Each new row is followed by its nearest point in the smallest flat space through zero that holds the last named rows.

J98:
[[ -1  -6  16  16  12  13  10 -13  -3  -7  -5]
 [  1 -13  -9 -10   2   2  -8   9   7   2   7]
 [ -1   3 -10  -5  -6   7 -18 -14 -19   2  17]
 [ -8 -18 -22  12   3  22   2  -9  11  -2  -5]
 [  0  -2   2  10   0  13   8   5  10   0  15]]
New rows:
[  6 -23   8   6  -1   7  -4  -4   3   1   4]	[  1 -15   4   1  10  10  -2  -1   2  -3   5]
[ 19  20 -13  -2   4  -5  -2 -10   6  -4   5]	[-1 10 -5  0 -8 -3 -1 -1 -3  2  3]
[ -1  -7   3  15   1   1 -15 -13  -4   9 -18]	[ -3  -4  -2   3   5   3  -2 -14  -8  -3 -15]

J451, 5 rows:
[[ -9   5  -4  -4   5   6   6 -24  -7  23 -12]
 [-15  -8  -9   7  17   4   1 -28  -7  24 -18]
 [ -6   7  -4   0 -20  -3   8 -12 -15   9 -12]
 [  1 -15  -9   7  -2  -4   2 -18  -1  20  -1]
 [-19 -13  19  11   3  -6   9 -29 -24   4  -2]]
New rows:
[  2   5   4 -16   8  -2  -3  -8  -6  13   0]	[ -1   6   4  -8   5   6   4 -10   1  11   1]
[ 17  -6 -15  15 -18  10 -17  -6  18 -11  -3]	[ 10  -9 -17   6 -10  -6  -6  11   9   1  -1]
[  3   6 -15 -16   3  12  -8  15  -4  -2  15]	[ 8 10 -4 -9  2  5 -3 12 11 -2  3]
[ -4  13  13  16  -9   2 -15  -1  15   2 -16]	[-4  5 -4  1  0  1 -2  4 -2 -3 -9]
[ 13   6  -6   0   0  -6  -9  -4   2   9 -17]	[  1   3 -13   0  -2   2  -2   0   3   8  -9]
[ -8  -5  -4  12 -10 -10  15  -6 -11   8 -10]	[ -7  -6  -4   9 -13  -7   4 -11 -13   5  -9]

J930, 5 rows:
[[ 25   6 -15   3 -11  -9  -3  -2  15  -2   7]
 [ 28  10   7  -3 -11 -26  -3  21  -2  -9  -8]
 [ 35  -4   9 -10 -14 -25 -10  -3 -13 -15  20]
 [ 24  13  -5 -23   0 -12  10   2  10  -2  12]
 [ 22   7   7 -10 -17 -28 -10  11  22  12  15]]
New rows:
[  0   0  -8   1  14  10  -5   0 -24   7   0]	[ -5  -4   0   1   6   8   3  -5 -12  -7  -3]
[  3  -1   5  -7 -12  -4   1  -2  -8  15   0]	[ 0 -1  7 -4 -2 -6 -3  2  0  3  5]
[-19 -10  -6   2  -2  -2  13   6 -14  -2  -6]	[-11  -2   4   3   6   7   3   2 -10  -3  -9]

J167 (5 x 11):
[[ 34  -4  -8  -4   8  18  -3  -4   2 -15 -17]
 [ 13   6  -6 -16   6  -5   1  11  -3  -3  -8]
 [  7  -2  13  -4   1   4 -15  12   2  -8 -13]
 [ 14   1   9   2  14  -2 -34 -10 -20  -8  -8]
 [ 16   3  -4 -20  11  11  -7  -3  -1 -38  -2]]
New rows:
[-15  14  10  -1  -9 -11  -7  -8 -18   3 -14]	[ -9   3   7   1   2 -12 -13   1 -10   6   3]
[ 8 -5 10  5 -2  2  0  1 18 11 -3]	[ 3 -6  5  8 -6  6  2  5  8  8 -8]
[ 13  -3  14   5   7 -10  15 -14   9 -16  11]	[  0  -1  -4   0   1   7   4  -9   2 -12   6]

J276:
[[  3  -3 -24 -12   1 -31   0   5 -13  18   5]
 [  9  13  -5  17  -9   2  25  24  -5  17  25]
 [  2   4   5 -17  -8 -16   4  -9 -10  18   1]
 [ 12 -11 -13  -7  11  12   9   1 -18  14   8]
 [  1 -22 -20  16 -16 -17   2   2  -8   4  -5]]
New rows:
[-16  -2   1 -13   2  11 -16 -12  18 -16   6]	[ -7   3   7  -6  10   6 -14  -7  10 -15  -9]
[ -7  21 -10  30 -18 -29   3  11  -5   6  16]	[ -4  12  -9  20 -21 -29  10  21   7   7  11]
[ -3 -30  -2  -5   4 -11  16 -12  11   2   8]	[  2 -13  -6   0  -4  -4   0  -6  -7   4  -5]
[-4  5 -3 17 -5  0  1 -1  5  7 -1]	[-1  1  0 11 -8 -2  4  5  3 -1  2]

J369, 5 rows:
[[ -8  -8   0  13   7 -12  -7   3 -20  -2  12]
 [  9 -18  -3   5  13  -6   5  -4   0 -23   0]
 [ 13  -1  -4  -6  -8   8   7   9  -4  -2  17]
 [  8  -3  -1   4  23  15   5   0  17   7 -11]
 [-12 -12 -11  -2  -7   3   3 -17   8  -6  -3]]
New rows:
[-15 -10  10  -1  -2 -13  -3   3  -3   3   1]	[-10   0   2   4  -2 -10  -6  -3  -8   0  -1]
[  5   1   3  -5 -21   6 -11   3  -3   4   1]	[  0   8   1  -8 -16   1   0   2  -2   3   5]
[ -3   6   0 -16  -7  -5   8  -9  -6 -18  -6]	[  1   0   1  -8 -14  -8   2  -6   2 -15  -5]
[-12  -2  27  -1 -13   2   1  -4  -4  -9  24]	[ -3   0  -1  -2 -14  -6  -2   2 -11  -3  11]
[ 27 -11 -21  -6   4 -12 -27   3   1   4  -4]	[ 8 -3  2  1  6 -2  2  3 -1 -7  1]

J21, 5 rows:
[[-10 -24  -6  10  -2  -5 -17   4 -18  -3   2]
 [ 24  20  13 -13  -4   5   4   4  15  -1  -9]
 [-14 -21 -10   0 -15   6   6   5  27 -13 -13]
 [ -2  -5 -17  16   2  18   6 -13 -17  -7  -6]
 [  9 -11   1  17 -12  -7  -3  12   2   4   5]]
New rows:
[-14   9 -12 -13  -9  14  -1  -2   8 -16  -9]	[ -9  -2  -6 -12   1  12   4  -7  10 -12 -14]
[ 14  12 -17  -1 -19   3  15 -16  15 -17 -10]	[ 10   7  -7   3  -8  18  17  -5  16  -8 -13]
[ 13 -16   4   0  -3  14   7   0  12  11  17]	[ 5 -1  0  8 -7 -1  6  5  8  3  2]
[ -5 -17  17  -7   9 -15 -15   9 -15  18   4]	[ -5  -8  10  -6   5 -19 -21   9 -14   7  11]
[  8  -7  12  -1   0   5  16  16 -17   5  14]	[ 8  3  3  8  0 -5 -1  3 -7  7  7]

J155:
[[ -9  13 -14  -4  18   5 -38  10  12   2   7]
 [  9  -6 -12   8   3   5  -2  16  11  -1  -6]
 [  7   8  -5  -6  -2   2  -7 -19  26  -5  -6]
 [-13  13   7 -16  -1  25 -18  13  13 -13   6]
 [ 17  37 -10  -9   0  16 -19   9   7  -5   9]]
New rows:
[-17  16 -12   0  -3  -7  -2  12   5   2  -5]	[ -2   4  -4  -1   5   2 -10   6   1   1   3]
[  8  -4  17 -15  -9  11   1 -11  -4   4  10]	[-3  7 12 -9 -9  5  7 -9 -3 -5  3]
[ -6  -2 -12  -1 -17  15  -5  -1   3   5  -6]	[ 0  0  0 -2 -2  6 -1  3  8 -4 -2]
[  3  -8  14   6  10 -19  -2  -2   3 -14   8]	[-5 -7  1  2  2 -7  0 -6 -1  3 -1]
[-22   8 -24  -1 -15  10  16  -6  -7  11  -9]	[ 0 -1  3  0 -3 -1  5 -2 -3  0  0]
[ -6   9  17   6  25  16 -19 -13  20  -4   2]	[-12   6   0 -10   6   6 -21  -8  18  -4   1]

J267 (5 x 11):
[[-12 -15   9  -2  -2   5  -3 -10   4  -5   5]
 [ 16  14 -14  -6  -4 -16  -1  23  17  -3 -10]
 [-22 -16  27   3  -8  15  -1  -7  -2  25   3]
 [  5   1  29  -3   0 -15   6  -7  22  -2  16]
 [-15   5  13  -9  -1  -3   5  -9   7   8   1]]
New rows:
[ -1   7  -1  15 -13   6  -1  21   2  -1 -14]	[ 5 -1 -7  3 -6  2 -4 18  1 10 -9]
[  8 -15  23   1   6 -10   8  18  -1  -1 -12]	[ 9 -6 11  5 -5 -2 -2  9  9  6  4]
[  4   6  -1   5  -1 -17  18  -4   1  -4  -2]	[ 6 12  1 -2  4 -9  5 -3  3 -3  3]

J426 (5 x 11):
[[  3  -2   7  -1  -1  13 -11  18 -10  -1 -14]
 [ 18  -2  -5   8  13  25 -14   7   0   7 -19]
 [  4  12  28  -1   8  -2 -25  11 -16  13 -19]
 [  9  -7  16 -13   1   7 -11  25  -7  -3 -10]
 [  2   8 -10 -19  -1   0 -32  12  17  15 -20]]
New rows:
[  8   2  17 -16  13   6  16  -8   3  11  -7]	[14 -2 12 -3 12 -4  0 -3  2  3  3]
[  8  17   2  -6   7  -3  17  -6 -16  -3  15]	[ 1 -1 10  5  4 -7 11 -8 -5 -3 10]
[ 11  -7   3  19  -4   1 -13  -2 -17  11   2]	[  3   4   7  12   6   7  -3  -2 -10   4  -7]
[ 13  15  -9  -8   5 -10 -14 -12   6  -6   9]	[ 4  4 -4 -6  6 -9 -5 -9 13  8  2]

J115, 5 rows:
[[ -7  -9  -6  -3   6  -5 -38 -19   7  -1 -14]
 [  6   7  29   7  -5 -24   6 -24   7 -15  -8]
 [  2  -2   3   6  -5  -1  -1   0 -15  10   9]
 [ 31  -3   9 -10  -4  15 -17 -22   3 -14  -1]
 [ -9   2   4 -19   7   6 -11 -12  18 -24   0]]
New rows:
[ 17   4 -19 -12 -14   0  -2   0 -18 -17 -10]	[16 -2 -3 -3 -1 11 -3 -1  0 -1 -2]
[ -1 -13  -9 -13 -18  13   3   3   3 -13   9]	[  2   0  -3 -12   1  15   0   3   1  -7  10]
[  1   9 -18   2 -16  10   0  12  -6  18  12]	[  2  -3 -12   2  -2  11   3  15 -12  14   8]

J550, 5 rows:
[[  2   5 -11  -5 -15  -9  21  -8 -13   0  14]
 [-18  -7 -25  14 -21  12  10  15 -26  21   9]
 [ 12  -9  18   7   1 -18  -8 -26  -5   2 -29]
 [  5   5   0 -22  13  -7 -13   7  -3   4   4]
 [  0  -5   1  -7  -4  13  -4   7  -1  11 -28]]
New rows:
[-2  9  9 15  9  1 -8 -9  0 -6 -4]	[ 0 -4  8 12  6 -3 -7 -6  6 -5 -2]
[  1  15  17  12  -1 -15   3 -14 -10 -10  -9]	[  7  -2   9   8  -1 -14   2 -19  -1  -5  -4]
[  9  17 -16 -18  -8 -15   6  16  -1 -16  -2]	[  6  10  -6 -24  -2  -2  11   3   0  -3   8]
[  9  15 -11  11 -16 -17  -5   9  -9 -13 -10]	[ 1 -1 -1  2 -5 -5  5 -6 -6  2  0]

J513, 5 rows:
[[  7  24 -19   3  -8  -2 -15 -12  -8   2   1]
 [  2   5  -1  -7  -1 -18   9   0  10  -5 -23]
 [ 18   2 -11  -5   3 -10  25  -7 -21 -30   6]
 [ 13   2 -11  -3 -16 -10   8 -16  -3 -25 -21]
 [ 16   4  -2   6 -21 -15  24  -9  -8 -18  -2]]
New rows:
[ -5  -4   1   4   0 -11   5  -6   2   3   1]	[ 0  0  3  1 -2 -5  5  2  2  1 -1]
[-3 -2 -5  2 -4 12 11 -1  8  9 -1]	[-2 -3  4  3 -4  2  0  1  3  3  1]
[  1  12  12   1   1 -27   5   2  -5 -10 -14]	[  5   9  -1  -4  -1 -19  14   2   4  -3 -12]
[  3   4 -11   5  -2   7  -5   4 -13 -27  -8]	[  7  -1 -11  -4  -1   4  -2 -11 -10 -18  -3]

J442, 5 rows:
[[ 17 -14   5   3   2  -8 -12  -1  -2   9   7]
 [  1   8  13  14   7  -1  30 -16   9  -6  -2]
 [ 26  10  -4  -4 -21   5 -11   0   1  -7  18]
 [-23   3   8 -20  15  10   1  -6 -12   5  -5]
 [  1   5  24  -1 -12   3   0  -9   1  -3  23]]
New rows:
[ -1  -7   2   6 -16   1   7  -6  -4  27   1]	[ 1 -6  7  4  0 -4 -2 -1  1  3  4]
[16  4 -1 -1 -4  3 -1 19 27 -5 -2]	[ 11   3 -10   9 -11  -3  -1   6   7  -6   1]
[  3   0  -7  -3 -13   0   0   0  -5  -1 -10]	[ 3  3 -9 -1 -3  2 -2  4  0 -2 -3]
[  2  -6 -10  19 -16  -5 -17   1  -4  11  -2]	[  5 -10  -7   9  -9  -8 -13  12   4   2   2]
[ -3  -2   0  -1  -2  11  -4  -7 -17   1  -1]	[-2  2  1 -9  3  4 -4 -2 -5  2  1]

J72, 5 rows:
[[  6  -9  10  10  -7  23  -4  -2  16   9  -8]
 [-24 -28  19  26  -7  35  24  10   3  -4  24]
 [ 11 -26   1  18  15  17   1   9  -4   0  17]
 [-13 -28  24  17   3  16   6  -8  11  -2  14]
 [ -7  -4  17  29  10  23   5  16 -20   4   2]]
New rows:
[ 10 -16 -16  -5  17   4  11 -14  14  15   2]	[ 14 -16  -8  -4   3   1  -5  -4  13   0   7]
[-8  9 -8 -4 -9 -8 -3 18  4  3  8]	[ -3   8 -10  -6  -7  -2   7   6  -3  -2   2]
[-15 -16 -16   8  -8  16  -5  11  -8  11  -3]	[ 0 -3 -4  8 -5 16  7 11 -2  2  4]

J587 (5 x 11):
[[-15  12  -1   8   6  -1  -1 -19   7  12  -3]
 [ 11   5  11 -12  -7  -3  25  -1 -20  -2 -11]
 [ -2 -10   0   1  -2   0 -12 -10  -2 -13   6]
 [ -8 -15  -3 -15  -2  -4  -2  -1 -12  13   3]
 [ 13   6  11  -1   4  -1 -10   7   0   3  10]]
New rows:
[ 0  7  8 12  7 14  6 18 -3 -5 13]	[11  7  3  5  2  2  0 13  6 -3  2]
[  3   0   7 -11   5  -9  -8   1   4   2  11]	[  4  -1   6  -4   3  -2 -10   1  -3   6   9]
[  4 -19   9  -9  -1 -12  -5   1   6  -4  18]	[  4 -13   3  -7  -1  -2 -14   3  -6  -3  11]
[  4   6  -6  -2   7 -12  10   2   0   0   3]	[ 2  4  1  0  0  0  6  3  0  3 -3]
[-30  -5  15  -3  17  -6   7   0  -5  -2   0]	[-11  -2  -2  -3   0  -2   1 -11  -4   8  -2]
[ -4   1   1  -2 -11  -6  19 -19   6 -17  -3]	[ -4   2   0   4  -6   1  13 -16  -5 -16 -11]
